The first 5 rows are patterns. Each new row is the sum of 2 different patterns, raised or lowered, with some noise. Before adding, each is slid sideways (what falls off one end comes back at the other) and multiplied by a number that may be negative. Names go in the order of the patterns.
Known rows, each followed by the names of its patterns:
[-20  23  12 -30 -21 -14   5 -10  29  18  23   0  22  17  26  12  10 -27
 -11  23  17  34  -8  -6 -21  30   9 -33 -33 -30   3  13 -33 -15] | (1)
[-22 -12 -33  27 -13  34 -11   4  24  31 -24  10  28 -10 -13 -13  29  -7
  32  -1 -14  35 -27  17  22  19  19  34  -5 -23  35 -10 -16   7] | (3)
[-16 -32  16  -7  32  25   8 -32 -19 -15  20 -32   3 -31  -4  32  -3  31
  20   7  30 -29  30  26 -23 -18  -5  12  17 -18  26 -26   4  30] | (2)
[ -6  17 -16  -1 -19  24  -1  22 -28 -13 -22  26  25 -30  10 -14   1 -20
  14  10  14  -2 -35 -26  -1  -5  21  -3   4  12 -16   6   4   7] | (4)
[-15  33 -21  15  33  -5   8 -29   0   5 -31 -33   2 -22 -32 -24  25 -17
   5  -6 -34   2   3 -34  -1  12  14  25  33 -31 -21  17  14  17] | (0)

New rows. What belongs after each?
[ 37  52  17  32  10  42  51 -13  60  11  11  27  10  -2  47  49  -7  30
  31   6  62  48  49  -2  32   6  24  33   1 -13  52  14  16  36] | (3) (0)
[ 39  34 -44 -13 -27  12  26 -42  44 -37 -11  16 -29 -55  19   7   8  31
  19 -37  -4  -7  41 -51   9 -53   3  28 -19   9  36   0  11 -23] | (3) (2)
[  8  -2  44 -32 -16  27 -30  20   5  -3 -10   4   2  25  63   5 -10  22
  -4  19 -10  18   3  10  26  -6  15 -33  19   8  -1 -43   8 -33] | (4) (0)
[ 42   2  32  -8  68  26 -24   9 -29  32  46  -1  15  20  36  14  11 -10
  -6  27  -7  38  13  58  11  61  27  46  46  48 -24  14  59  28] | (1) (3)
[ 31  17   6 -10   7  -4  -7  21 -29   5   8  -7 -22  27   0  -5 -17 -47
 -47  15   6  -6 -17 -15  12 -40  12 -15 -26  -8   0   3  -8 -22] | (4) (0)
[ 5  7 33 39 59 36 27 56 57 29 40 49 -3  7 34 58 47 39 19 -1 70 15  8 14
 12 39 55 -5 -2 31 36 24  5 -7] | (1) (3)
[ 33  15  19  11  -8   1  75  40   3  36  16  36  -3  18  13  18  31  -9
  52  -4  23  10  27 -26  29  23  23  44  58  -6  19  62  41  16] | (3) (4)
[  3 -24  14 -34   6  27  21   9  21 -22 -22  18 -21 -11  -4 -25 -20 -29
   5  -7  20  -5 -16  12   5 -11   7  25 -27 -30   0   9  -5  17] | (3) (4)
[-11  54  11  20  61  -7  11  23  23  44  26  11 -25  45  25  -1  40   6
   8   2  21  20  61 -10   7  35  51   3  13  56 -11   4  21  31] | (3) (2)
[-15   6   6   8   9  -5  -2   9  -6  -4   3  -7 -25 -16  17  -1  13  -7
 -17  -9  10 -12 -15 -10  -9   8  16 -26 -16  -2  13  10 -20   1] | (1) (0)
[ 12   0   0  29  30 -48  32 -16  -9  19 -15 -25  34  14 -35  -9 -14 -38
  41  26   3 -32  -9  -8 -26  16 -30 -53  18 -15   9   5   3  36] | (3) (0)
[-45  32  16 -38  18   5 -21   8 -58 -54 -10  11 -10  -7  -6  14  -4  22
 -27 -35  -1 -60 -26  -3 -24  43 -11 -53   3  25  11  -4 -32  37] | (2) (0)
[-29  14 -20   8  15  18  -8   6  -4 -17  20 -21  -4 -11 -16  -1 -29  12
 -26  13 -13 -18  -7  12 -30 -15  -1  -4 -23 -14   8 -24  12  -7] | (3) (0)
[ -6  -7 -16 -23   6   6   4  10  -5 -14   5  20  20  10  -6  -4  -9  23
   8   1  -5 -21 -23   8 -11  -7 -33 -29   8  11 -17 -16 -21  17] | (1) (2)
[ -3  33  31  35 -25  13  -5  22  44  -8   8  27   8  -9   2  -7 -13  30
   9 -17  -5  -7  28 -20  24   2 -25  14   2  32   4  11  24  32] | (4) (0)
[ 27 -12 -19   8 -53  14 -46 -21   7   5 -15 -19 -21  47 -10   7 -15 -56
  27  41  10 -16 -34  13  28  64  20   8  17  49  22  12  -3   1] | (1) (2)
[-28   1  -5  -8   5 -26  15  12 -33 -20 -12   4   2 -25  -5 -38  -4  14
 -15 -42  -5 -29  19   7 -21 -50 -40 -25   4 -51 -19 -46  -9  14] | (1) (2)
[-40 -53 -42 -16  -7 -50 -24 -45  -3 -21 -34 -37 -23 -30 -35  -8   5   9
 -35   2 -13   0 -19  -7 -38 -22  -4 -24  -5 -29 -27 -28   2 -12] | (1) (4)
[ 12  -7   4   4  12 -22   4 -21  15  34 -26  -2 -21 -14 -34  21  14   0
 -12 -38 -17 -21   3   6 -22   2   3  -1   1  -2  17   8   9  -5] | (4) (0)
[-48  14 -11  13 -28 -58  -5 -42 -30 -47 -56  11 -36 -38 -13  -9 -41 -47
 -53 -14 -60 -19 -45 -56 -23  12 -34 -35 -61 -65 -29  -1  -1 -35] | (1) (2)
[ 27  14  25 -19  30   5  18   6 -26   7 -32  -7 -16 -27  14 -12 -25  33
  -2  -3 -25   1  31 -41  29 -11 -25   1  35  -9  15 -29 -42 -22] | (2) (4)
[  7 -11 -18 -32  -7   1   7 -52 -42 -48   7  11 -56 -14 -36  -2 -24 -18
 -18 -11 -14 -47 -21  -7  -7   1  -6  -3   8 -21  -5 -25 -14  -9] | (1) (4)
[ 40  16 -12  13   9  43   3  19  20  33  33  30  49  41  10  42   1  36
  48   6   9  33  26  22   6  19  -7  34  43   5  -4  19  22  19] | (2) (0)
[ -2 -14  39 -11  33  14 -13  23 -14  15  34  29  23  22  -8 -21  42 -16
  -9  -1 -16   4 -26  38   0  36   4  -4  34  40 -25   6  25   0] | (3) (2)
[  9  24 -27  29   0  12   2 -36  -1 -41 -15 -26 -38   9 -18 -33  31  -8
 -11 -33  -5  28 -53  26 -20 -35  -3  34 -16  11 -40 -56 -32  24] | (2) (4)
[ 20  27  -7  14   5   8  16   3   1 -15  -8  16 -18  -1   0  -7  -4   2
  10  -2  16  -3 -21   0  16 -17  14  10   7  32  13  -6   0  21] | (3) (0)
[ 35   6   6  -3   4 -14  28   4  12  30  -9  26  12  24  23  35  -1   2
  20   1 -16  28  -8  13 -33  17 -16  47  15 -10  30  20 -10   0] | (3) (4)
[-45 -27 -35 -31 -47 -39 -36 -24 -56 -12 -44 -18 -44 -41 -66  -7 -28  -6
 -47 -53 -22 -51 -27 -29 -31 -45 -55 -49 -22  -8  -3 -27 -28 -41] | (2) (4)
[  9  18  20   9 -10  14  21  14   2   6  28  -1  26  12   7  24   5  11
  21  10  30  26  17 -12  21  -4  14  24 -13   9 -11  22  -5  32] | (3) (4)
[ 15  31  32  36 -11  14  20  31  23  -7  29 -11  12  25  -1  27 -13   3
  24   3  -2  10  -5   1  -9  35   2   4  16   7   6  17 -16   3] | (2) (0)
[-52 -62 -51 -32 -54   5 -33 -26 -19  -6 -15 -16 -30 -16 -64 -26 -15 -32
   2 -22 -42 -44 -24 -36 -59 -40 -45 -21 -31 -41 -43 -32 -12 -38] | (1) (2)
[  8 -16  59   7  19  37   2  -6 -18  36  17  35  11  10  39  62  -3  43
  54  15  22  -5  59  25  38  11   4  57   2  26  51  26  38  64] | (3) (2)
[-30 -17  10  -6  -1 -19  24 -14   9  29  -4  -3 -29  -3   4 -37 -28 -11
 -25 -43 -15  19 -10 -13 -14 -46   9   9 -50   0   1  10  12  32] | (4) (0)
[ 29  54 -12  -9   5  21  19   3  53 -23  26  55   1  -2  39  28  36  46
   9  -6  -3  -8  22  -1  17 -24  19  54  22  34  41  11  48  -3] | (3) (2)
[ 15  18  44   6  24  53   4  62  65 -27 -15  29  40  44 -11  65 -21  34
  70   0  -2   7  11  47  11  -4  -7 -16 -23  13  12   5  -5   9] | (2) (0)
[  9   9   1   4  18   0 -15 -12   2   3  15 -35 -27  -8  16   7 -21  13
  -8 -14 -14  -5   7  17 -20 -17 -32 -14 -15   6 -19   4  20 -31] | (3) (4)
[-35 -34   2 -31 -56   7  -2 -22 -64 -27 -48 -12 -21 -61   0 -25 -35 -53
 -48 -61 -11  -2 -40   0   9 -25  13   3  27 -40  -2 -66 -12 -11] | (1) (3)
[-45 -21 -17 -31   2 -31 -30   7  -2 -12 -37 -34   2 -30  11 -24 -41 -16
  15 -27 -26 -53 -47 -23   8 -17 -13 -39  12 -16  -9 -24 -46 -15] | (1) (2)
[44  6 45 16 31 26 -4 40 25  1 16  2  4 44 44 18 44 43 35 32 47 61  1 30
  3 40 32  5 17 36 23 22 29 25] | (3) (2)
[-48  12   8  47  -2   0  13  44 -35  31  26 -25   4  14  21   3  13 -13
 -12  57  -7  30  12  44  19  55   3 -39  38 -25 -24   6 -36  13] | (3) (2)
[-16 -57 -31 -25 -35 -10 -35 -45 -10 -64 -29 -28 -37 -54 -34 -27 -39 -43
 -14 -68 -32  -7 -38 -43  -6 -54 -22  -6 -21 -47 -54 -28 -31 -48] | (2) (0)
[ 25  22 -11  20 -23  58   3   7  27  32  22   0  -6   4  18  57  56  23
 -25  68   3  30  20 -35   6 -42  12  -4   7  32 -15   4  58  12] | (3) (2)
[ -4  -9  41  -9  38  29  31  34  33  13  -1  44   4  11  12  -2  -3   1
  34  15  26  -1   7  46  51 -19  27  28   8  -5  12  42  16  37] | (3) (4)
[-48   9 -53  15 -36 -58   9 -56   8  -7 -11  11  25 -32 -33  25 -19 -55
  -9 -49 -34 -35  -3 -39  25 -35 -30 -14 -13 -67   2  11 -45 -47] | (3) (0)
[ -6   5  28  28   6 -12  33  17  52  19  20  15   4  47 -11  14  29  40
  11   2   7  -6  26  16  13   1 -15  -4   0  -3  41  15  -6  -4] | (1) (4)
[  1  -2   8  18 -14  -1 -10  -8  -6 -31  -5  10   4 -37  -6 -10  21  -2
 -20 -13 -13   6 -37  21  -5  -7 -15 -37 -41  -1   6 -10   1   8] | (3) (4)
[-26  11  16 -11  -1  28   3   1   0  26  24 -20   3 -16  12  20 -21  32
 -13  -6   6 -12 -27  15  17  -3  21  18 -11  11   6  33 -23  15] | (3) (2)
[ 38  19  50  24  14  34  39   0  54  64  11  11  -5  48  11  41  32   3
  49  -8  38  28  49  38  64  -1   0  37  30  15  43 -16  -8  11] | (3) (4)
[-27  -5   5   3  10  -6  19 -35   2  -2 -23  -2   1  -3   4 -32   7 -28
 -13  15 -23 -32  -4 -12   0  14  -4 -18 -34 -20 -10 -15  -1 -17] | (2) (4)
[ 41  23   2  15   2  13  43  11  12  22  19  10  22  47  16   5   9  12
  35  46 -10  14  14  52  43  21 -24 -15  35  40   9  -1  29  22] | (1) (0)
[-21   2  24  16  40 -18 -17  26  -9  25  -2  10 -30   6  29   1  -8 -12
 -19   3 -12 -39 -20 -13 -34  -7  29 -14 -18 -19 -40   7 -18 -30] | (2) (0)
[ -1 -31  33  12  40 -18 -20  49  14  16  14  39   5 -16   2   4  39  48
   5   8   4   8  -5 -13   6 -17  17   8   3 -19  11  14   6  -5] | (4) (0)
[-18  13 -33 -49 -12 -56 -48 -37 -41  -4 -39 -48 -10   3 -31 -29 -31  -3
 -40   9 -31 -60   2  -3 -47 -17 -60 -52 -45  10 -14   1 -46   3] | (3) (2)
[-53  -3 -11 -27 -27  -3  -5   8   2 -34 -58 -26  -2  -4  -8 -15 -42 -34
  14 -22 -48 -68 -50 -21 -33 -69 -36 -54 -26 -29 -36 -53 -36 -25] | (1) (0)
[ -3 -12 -23 -40 -63  -4 -24 -26 -45  -7 -45 -23 -30 -25 -18 -18 -38 -18
 -62 -27 -48 -41  -3 -37 -19 -26 -22 -30 -30 -16  -1 -59 -38 -50] | (2) (4)
[-37   3   1 -42   0  21  -1  19  -4  36 -26  19 -29 -10  -7 -36 -38  11
 -26 -14 -12  -5  16 -19   3 -34 -11  14 -43  28 -20 -35 -12  -7] | (3) (2)
[-19 -26 -15   4   0 -39  -8   8  -4  -2  -3  11 -13   9 -38  -4 -11 -18
 -29  22  -4 -14   3  13  10 -13   4 -21 -13   1 -19  20  -2 -23] | (1) (3)
[ 16  22  44 -51 -38 -15  23   9 -54  -8 -58   3  27 -45 -19 -58   3  -1
 -67 -62 -23 -32 -53 -15  24 -12  -9  -3 -35   7  -2 -39 -37 -10] | (1) (0)
[-22  31  26  -1  15  42  23  47  28  19 -14  30  -4  43  18   9   9  26
  19   6  34  26  42  -9  25 -13  39  32  13  19   2  -7  28  27] | (3) (4)
[-34 -40 -18 -40  -2 -41 -11 -23 -56 -50 -10 -29 -13   7 -35 -50 -31 -48
 -11 -73 -30 -55 -51 -21 -32 -16 -30 -38   8 -65  -3 -13 -69 -46] | (2) (0)
[ -2 -35  18   3   9 -34  -5  -5   4 -19   6  -5 -13 -49 -39 -32  -4  -1
 -57 -10 -32   9 -22 -16 -15 -23  -7 -38 -20 -34 -23  31  10  14] | (1) (4)
[31 10 28  9 26 28 20 37  2  9 35 31 37 21 23 39 12 38 26 18 30 45 16 29
  9 25 24 48 23 29 12 49 36 27] | (2) (4)
[  7   7  -1  -2  35 -16  41 -14   3  26  22   4   4  20  14   9   3  29
  -3  47  -3  11  38 -27  32  45  21  31  23  -6 -13  56  11   4] | (3) (2)
[-19   6 -12  34  31 -17  24  13  23 -12  23  12  34  18  -7 -21  12  26
  50  28  20  24  16  29  29  15   6  47  10  22  -3  43   5  31] | (1) (4)
